The rows come from 5 hidden closed curves, with some noise, and rows from the same curve form a group. Each curve winds through 8 dimensions. The rows are also pushed far along 5 directions, which tell nothing about the answers.
(in the rows, 100 means zero)
Known rows, each followed by its group:
 96 110 117  99 107  95  92 102 101  78 110 113 109 115 100 104  94 104 115 112 124 109 103
tir
104  88 106  92  99 114 104  98 111  99 104  95  95 109 110 102 101 100 102 108  94  93 112
Leke
 83  87  87 105 126 111 116  96 123 106 105  76 104 114 105 118 127  91 108 106 115 105 121
los
 93 131 117 102  89 109  88 104  99  58 100 118 106 109 109 100  80 112 104 114 123 121  90
tir
 97 112  98 125 104 114 102  94 116  98 102  83  86 112 111  95 111 105  98 105 104  94 102
kun
104 101  95 101 122 112 117 101 104  94  93  84  76 105 125 108 110  99  94  89 103 102 101
pev
 95  88 101  83  53  92  94  94  70 106  95 125 118  79  90  89  76 112  94 111  69  99 106
Leke
 97  94  89  98  93  91  88  97  99 104  99  99 105  84 114  94 105  92  91  94 102  96 106
Leke
117 110 112 118 106 108 108  82 109  93 103 101  94 107  93 103 105 106 104  98  93  80  91
kun
 91  94 116 103  99 100  96  99 110  92 120  86  86 119 119 103 104 110 117 118 122  98 114
kun
 78  86  93  91  86  88  96 102 124 100 121  78 111 102 115  98 121 101 105 103 122 105 112
tir
 96  99 103 102  98  85  86  93  65 106  86 118 110  83 105 104  88  97  94  95  91 112 107
tir
114  89 131 114  75  84 100  90  98 103 114 117 117 109  77  81  96 105 121 122  80  74  89
tir
 99 105  92  91 114  99 121  97  87  95  87 122 128  88  73 107  92  86  88  77  83 128  95
los
111  89 109 105  90  93 111  88  57 121  79 133 107  90  94  78  71  99  82  97  48  91 117
los
 96  88  92 106  86  92  89  98  85 122  98  98 101  82  97  88  94  94  95 104  85  89 113
Leke
 97  85  85  78 124  90 119 106  87 115  89 100 115  94  87 110 102  90  90  67  89 126 112
kun
 94  77  81  89 122  98 123  95 135 109 110  84 114 112  85 117 134  89 106  89 110 109  98
los
 94  86  68  93 124  97 124 100 108 121  96  96 113 101  83  97 114  87  87  79  92 102 120
Leke
 90  96  89 100 118  98 107 105  96 113  93  88  94  93 101 107 102  94  97 100 112  99 111
Leke
 97  90  85  85 111  97 112 105  69 113  76 118 105  89 105  98  88  88  80  85  75 119 115
los
 99 104 119 108  88  85 100 107  99 106 106 107 125  96  77  82  95  93 101 103  91  92  93
pev
 96 105 106 108 108 106 100  92  90  98  97 102  88 103 105 109  89 106 102 109 106 105 109
kun
111 113 112 106 101 104  96 107  80  87  80 117  89  96 119  88  81  98  94 109  95  93  96
pev
 99  79 114 103  86  93  97  98 108 114 107  89 106 101 103  92 104  97 108 115  93  87 105
Leke
 97  87 104 107 114 112 130 101 111 114  85  81 108  99 100  98 108  86  92 102  81  96 109
Leke
104  83  89 103 113  80 105  87 102 134  97  95 110  94  86 101 116  96  94  89  94  75 110
pev
103 100 103 106 104 102 105  88 101 101 102 103  90 113 103 105 103 113 103 103  99  95 102
los
119  98 107 103 109  96 108  91 100 106 105 109  92 100  81  96  93  97 101  95  94  81  92
los
101  89  99  91  86  72 113 106  81 123  96 113 120  94  80  80  98 102  92  86  74  94  97
los
106 113 117 109  98  91  75  99  96  90 110 109 100 103  98 101  95 104 112 106 116  96  93
tir
103 103  91  99  93 102  95  91 110  99 105 113 111 106  82  98 101 105  98  96  95 104  97
kun
 90 117 107  87  82  78  84 107  68  83 112 129 114 102  71 105  77 121 114  93 110 134  88
pev
 83 108  72 104 119 124  99 109 127  91  96  62  76 103 138 114 126  95  93  98 128 110 107
kun
 93 106  83  97 143 118 116 106 129  91  99  70  94 102  97 127 117  87 106  95 137 104 105
pev
102 113 107  96  90  87  81 108  96  97 109 113 109  97  95  94  96 101  99  94 108  99  90
pev
 94  92 114  94  89  77 106  95  83 105 120 107 110 104  83  98  94 112 110  91  94 109 106
pev
109  55 107  84  82  76  94  90  99 126 110  94  93  88 129  85 105  97 102 113  96  55 125
Leke
 98  96  81  95  98 101  96  93 101 105  96  96  95  85  94 114 104 102  98 101 107  98  92
los
111  88 118 109  91  98 106  87 121 110 124  83  80 112  96  93 103 114 120 127 112  46 106
Leke
101  97  86  89 126  90 105 100  98 109  92 102 112  94  86 113 107  92  96  80 108 105 104
tir
109  91 111 107  99  93 101  94  89 115  97 101  95  94  82  97  87 101 104 106  90  88  96
kun
 93 111 109 101 104  99 118 103  94  97 109  95 109 100  77 103  94 102  98  80  92 123  94
pev
112 122 121 115  90 107  93 102  79  77  82 131  96 111 108  85  75 111  99 115  85 110  85
pev
111 116 105 105  98 117  96  94 100  79  96 106  76  97 114 106  89 105  99 111 107  92  84
los
 89 114 121 115  95 128 104 106 116  75  99  88  97 114 113 105  97 102 112 131 110 112  93
Leke
 89  96  98 103 110 103 105 110 115  98 101  72  97  99 108 104 112  93 103  96 113 116  99
los
 98  90  77 105 118 103 107 105 118 125  96  72  92  92  98  99 118  86  91  91 104  86 106
kun
117  94 106 118 117  96 121  96  89 134  87  99  91  97  81  79  86  93  89  93  73  70 110
Leke
130  81 111 116  94 110  87  86  91 117  90  88  32  91 144  89  83 107  94 122  92  55  96
los
108 103 123 111  92  92 111  90 108 103 117  99  99 111  78  91  93 115 113 114 103  62  99
Leke
 97 108  76  86 111 107 105 112 102  96  87 102 111  97  94 103 104  93  83  70  92 131  95
kun
 94  76  98  96  95  99  99  94  95 115  95  85  84  90 116 107  97 102 102 116 102  95 112
kun
120 125  85 101 125 130 105 110  84  86  62 115  93  88 108 107  93  81  72  68  70 129  82
tir
 87  95  65 106 133 106 113 100 108 120  83  75  93  89 104 114 118  85  86  87 109 107 112
Leke
 94 105  96 105  84  94  89  97 107 101 109  88  97  93  98  99 103 110 101 101 112  95  93
tir
 82 112 109 112 120  86 119 105 104 100 108 106 130 133  59 109 110 109 115  89 105 142  91
los
107 117  91  93 107 114 118 110  81  89  66 113 102  89 110  92  85  95  69  71  70 126  91
los
101 103 111 119 105 101 117  96 105 103 104  89 103 104  85 100 110 100 111 107  95  85  93
tir
117  89 128 123  81 115 117  87  95 114  89 100  90 100 104  75  82 101  94 123  57  66 106
Leke
105 111 105  99 101  99  96  98  93  97 100 109  97  92  82 105  82 105 102 103 109  93  94
kun
 96 108 128 117 112  86  98 102 124  90 126  94 122 124  84  97 116  97 124 105 123  97  98
tir
103 133 111 129 147 132 130 101 102  88  80  93  88 120  96 108  92  95  90  88  96 120 102
kun
 72  93  59  60 105  91  81 120  89  90  92 109 129  85 104 131 119  86  97  77 117 165  99
tir
 97  91 106 101  85  99  90 101  80 100  92  98  84  82 133  95  90  95  98 119  98  89 108
tir
 98  83  76  72  96  95  87 104  93 100  93 108 110  86 119 110 113  88  91  83  95 120 105
tir
106  86 118 118  96 104 102  92 102 109 109  92  78 118 108  92  97 108 112 117  90  95 104
pev
 88  70  84  70  95  72  91 106  90 120 105 110 129  87  89 101 104  88 101  94 103 108 120
pev
101  97  99 101 119 123 101 113 125 103 103  78  85 101 119 100 108  76  91  96 107 102 106
pev
 93  93 102 113  90 102 106  96 120 111 107  88 102 108  94  86 104 102 102 116 100  86 107
kun
 97  76  82  78  98  91  95  90 120 107 122 101 115 102  84 112 119  98 111  97 112  94 112
los
100 109 102 112 117 124  95  99 124  84 110  92  93 113  89 112 102  92 113 113 119 109  98
los
102  90  86  91 109  99 103  93  96 109  96 106 100  86 109 101 102  88  89  96  98  83 118
kun
 99 105  75  96 107 116  85 108 116  97  96  95  89  98 105 107 107  93  95 100 114 109  95
kun
101  91 103 106  75 108  90  92 117 101 109  97  95 110  95  93 100 112 110 126  97  88  96
Leke
115  96 111 108 101 107  86 100  90 118  97 114  86 104 102  84  81  93  89  99  77  97 107
pev
109  92  98 114 110 105 102  94 105 113 100  98 101 111  83 105 115  95 109  99  82 103  91
tir
104 107 116 118  99  91 108  94 124 101 114  91 114 113  76  87 107 105 108 100 103  84  92
tir
 97 106 110 104  88  91 101  92 109  95 113 104 121 102  62 102  95 110 114 107 106  98  89
pev
118 100 104 128 126 120 128 100 119 112  74  86  92 108 103  83 108  83  86 100  73  81  95
pev

New rows, each followed by its group:
108 117 120 104 110 114 101 108  88  81  94 117  95 116  93  99  78 103 102  98  94 128  93
kun
104  86  97 105  92 107 101  95 100 122 109  94  93 100  86  90  95 100 103 108  82  77 117
Leke
 91 107 107 116  81  94  86 103  92 105 109 101 102 106  85  92  95 110 107 105  93 114  92
tir
 91 101 112 101  73  89  83  99 101  95 124  97 104  97  76 103  89 114 120 118 118 102  89
pev
 98  91 100 105 103 101  98 109 109 111  95  89 100  93 105  92 103  85  98 110 101  92 100
pev
100  96  90  99 107 115 111 102  95 109  97 103  94 103  94  94  91  96  94 102  86  96 117
Leke
 96  87  86  87 109 113 128 113 118 110  93  79 112  92  93  98 111  83  91  91  88  95 107
Leke
 73  90  96  76  75  76  66 100 113  78 123  96 120  94 121 117 116 107 120 119 151 114 105
tir
111  91 114 127 115 107 125  80 122 113 107  87  85 129  99  96 116 109 108 109  88  75 104
los
 96  95  95  88  86  85 104 100 108 102 111  97 118  98  92  96 112 107 102  92 101  90 102
los
 89  88  85  95 100  80 102  88 107 105 108  97 111  94 107 101 117 100  99  96 116  91 113
Leke
 85 106  79 105 108  97  96  99  91 107  91  98 101  88  97 108 101  98  93  97 111 114 105
Leke
106 130  92  80 116 128 104 113  84  58  73 121  97  84 122 114  80  88  78  80 102 132  89
kun
 97 112 100 103  98 119 112 105 109  90  93  83 100  88 103 104 101  96  95 103 100  94  96
Leke
100 110 124 131 115 103  94 100 114  97 117  85  88 122  91 104 107 102 127 123 122  90  94
tir
107 102  99  88  73 112  64 111  80  81  89 109  61  89 146  95  75 109  93 115 107 114  90
los
 81  92  80  86 110  92 105  93 125  91 118  90 114 108 106 117 128 102 109  98 134 105 113
Leke
115 107 114 118 129 122 111 101 116  93  83  90  73 113 129  94  98  90  90 105 102  91  98
Leke
113  99  87 105 126 116 118 101  99 106  78  78  62  95 130 104 106  95  84  84  93  91  98
pev
102  66  95  95  76  77  83  85  98 125 125 102 103 104  84 103 116 111 123 114  95  82 103
tir
100 113 122  98  78  92  67 116  76  87 104 130 104  97  98  85  67 101 107 120 107 110  95
pev
104 109 104 110 119 102  86 102 109  94 102  91  93 103 108 109 109  94 106  98 120 100  96
tir
100 109 107  99  94  88 101 104  97  99 101 100 104  91  90  95  92 104 100 102 110  86  92
Leke
 94  86 100  95  86  99  91  95  99  91 101 100 104  93 125 109 112  96 108 115 103 102 101
tir
103  92  74  96 108 114  98  93 123 105  97  93  93 102 105 107 115  95  91  96 103  97 104
kun
 91  95  85  79  98  93  86 113  86 102 102 113  99  98 104 104  95  99 102 102 111 110 109
los
 97 104 103  89 100  82  98 102 101  93 107 118 124 109  84  98 100 103 102  89 108 115  98
Leke
100 109 108 123 122 119 122  92 135  93 101  86  99 131  88 106 114 104 108 108 107 104  93
Leke
 94  96  95 105 101 102  84 102 115  95 111  93 106 110  96 118 126  96 120 106 111 117  86
tir
 98 115 105 106 104 106  95 114 110  84 100  88 101  95 108 102 109  88 104  99 112 105  84
tir
106 103 104  94  86 101 100 100 106  99 104 111 104 100  87  86  84 104  95 106  97  89 100
kun
100  82  92  98  95  96 106 100  85 125  95 100 101  85 101  83  92  88  90 100  76  85 123
Leke
 87 103 103  98  68  86  88  95  95  96 115 100 104  94 104  92  94 117 100 104 107 100 103
tir
105  86 119 122 110  97 120  81 136 111 120  76 111 119  92  94 128  97 113 103  97  69 111
Leke
110 123 134 130 102 116  74 100 115  82 117 111  81 137 101  93  89 110 119 128 116 100  89
pev
102  79  89  79  84  98 114 108  90 119  88  97 109  73  99  87  93  88  84  94  73  83 110
Leke
 87  93  88  98 129 111  97 107 133  97 112  58  80 106 108 134 127  94 120 112 149 104  97
kun
 99  99  89  97  99  99  96 107  90 102  89  98 103  82  97 109 105  91 101  99  97 105  87
tir
 91  82  78  83 114  99 103 105  99 116 103  77  87  87  97 117 105  94 100  89 112 112 109
pev
104 123 103 101 121 110 117 115 107  81  94  96 105 100  96  99 101  89  94  84 106 106  91
tir
116 127 115 113 105 122 102 110 111  80  99  98  78 115 110  87  91 103  98 104 102  87  88
los
 90  91 109  77  71  80  95 109  66 102  92 128 130  86  88  91  75 102  96 102  81 119 104
Leke
 98  90 106  97  99  96 101 103 135  94 119  82 107 107 112  98 124  92 113 113 124  78 102
pev
 97 106  68  86 120 114 111 114  79 110  68 100 100  71 107 103  92  81  71  77  85 107 115
los
 88  92 108 111  89  77  84  93 107 108 115  95 120 103  77 107 113 106 123 117 117  99  92
tir
120  99 112 114  94 117 105  91  80  96  74 114  85  88 129  87  86  90  84 105  60  89  98
tir
106 100  95 102 100  85 112  88  90 123 100 106 110  92  64  96  93 109  95  86  85  80 103
Leke
100  98  96 107  95 110  85  92 100 108  92 102  93  93 110 104  96  96  90 108  95 102 100
pev
 88  83  83  88 107  78 116 101  74 124  85  97 122  70 101 101 107  83  83  75  81 104 116
tir
102  98  93 113 110 120  88 100 129  92 100  73  72  99 142 100 118  88  98 112 121  86 105
Leke
 99 104 114 101  89 105 127 104 112  96 109 106 127 114  62  86  95 103 106 104  81  96  98
Leke
 94  93  89  88  77  78  90  97  90 108 111 120 131  89  80  87  98 100  97  87  87 103 110
Leke
105 117 133 111  72 117  98 113 105  76 107 106  99 108  96  79  78 105 111 130  95  90  87
Leke
115  80 111 129 112 108 126  80 111 132 104  83  79 112  94  83 101 101 103 116  79  48 122
Leke
104  68 109 111  94  73 123  86  96 141 104  86 108  91  91  82 111  96  99  97  70  64 112
pev
102 128  98  92 113 139  97 128 102  74  87  90  77  95 115 109  83  91  93 102 112 113  93
Leke
109 102 108 110 116 101 124  95 102 101 100  92  90 112 103  97 107 103  98  86  90  94  99
pev
 90  98  98 109  95 100 112  95 122  99 103  85 106 104  95 101 112 104 106 116 111  92  94
Leke
 85  97  80  85 110  93  95 110 113 105 114  89 105 104  81 115 110 102 111  98 131 107 104
Leke
 83  80  69  80  98  89 103 102  77 121  85  98 114  65 111 102 103  83  80  84  87 106 126
Leke
 69 101  96  87  93  82  83 111 116  84 129  83 128 103  83 119 117 105 126 102 144 132 100
los
112 102 111 112  96  97 105 102 100 105  88 104 102  95 103  82  96  93  94 107  86  77  92
pev
 99 108 110 128 137 110 117 101 122 103 108  88 104 128  82 101 117  89 112 100 105 103 105
kun
 96 117  94  87  79  90  79  93  78  80  98 133 113  92 100 102  83 113  92  92 103 119  97
Leke
102 115 103 113 118  96 114 105 104 104 101  87 110  95  82  99 112  90  98  78  97  94  92
tir
108 126 105 121 126 115 124 109  96  93  80 104 114 102  68 101 100  88  96  83  78 116  76
tir
126 119 108  99  99 133  98  99  79  77  80 117  58  92 122  93  61 104  80  96  79 103  94
pev
 91  81  93  91  76  98  83  96  94 106  93  92  96  81 124 106 100 102  98 118 102  99 105
Leke
100  97  83  88 113 103 108 108  75 114  85  92  83  75 100 106  85  92  83  76  89 114 104
pev
104  96  83  92 105 106 103 117  93 112  80  91  79  91 121  94  99  93  83  94  92  97  96
los
106 111 121 111 105  99 109 106 123  87 118  89 103 113  91  91 108  98 114 106 113  80  92
tir
102  97 121 113 108 100 116  94 108 101 121  87  89 120  95  97 103 107 114 101  99  97 104
pev
 97  88  89 100 115 118 111  99 114  94  88  82  94  95 132 114 123  83  96 101  99 104 103
tir
105  93  90  91  91 104  91  89  95  93  97 110  81  93 133  97  94 104  90 108 105  84 113
Leke
 97  94  88  99 108 105 118  96  94 115  99 104 104 102  82  97  95  99  95  97  84  95 120
Leke
 83  86  87  77  74  61  81 102  91 117 116  95 122  72  83 107 106 106 108  98 121  90 100
Leke
102  89 103 106  80  95  92  87  94 105  99  96  86  84 108 103  93 106 103 118 100  87  90
los
102  81  90 105  88  86 119  87 105 130  94  87 117  79  81  89 110  96  89  93  75  70 102
Leke
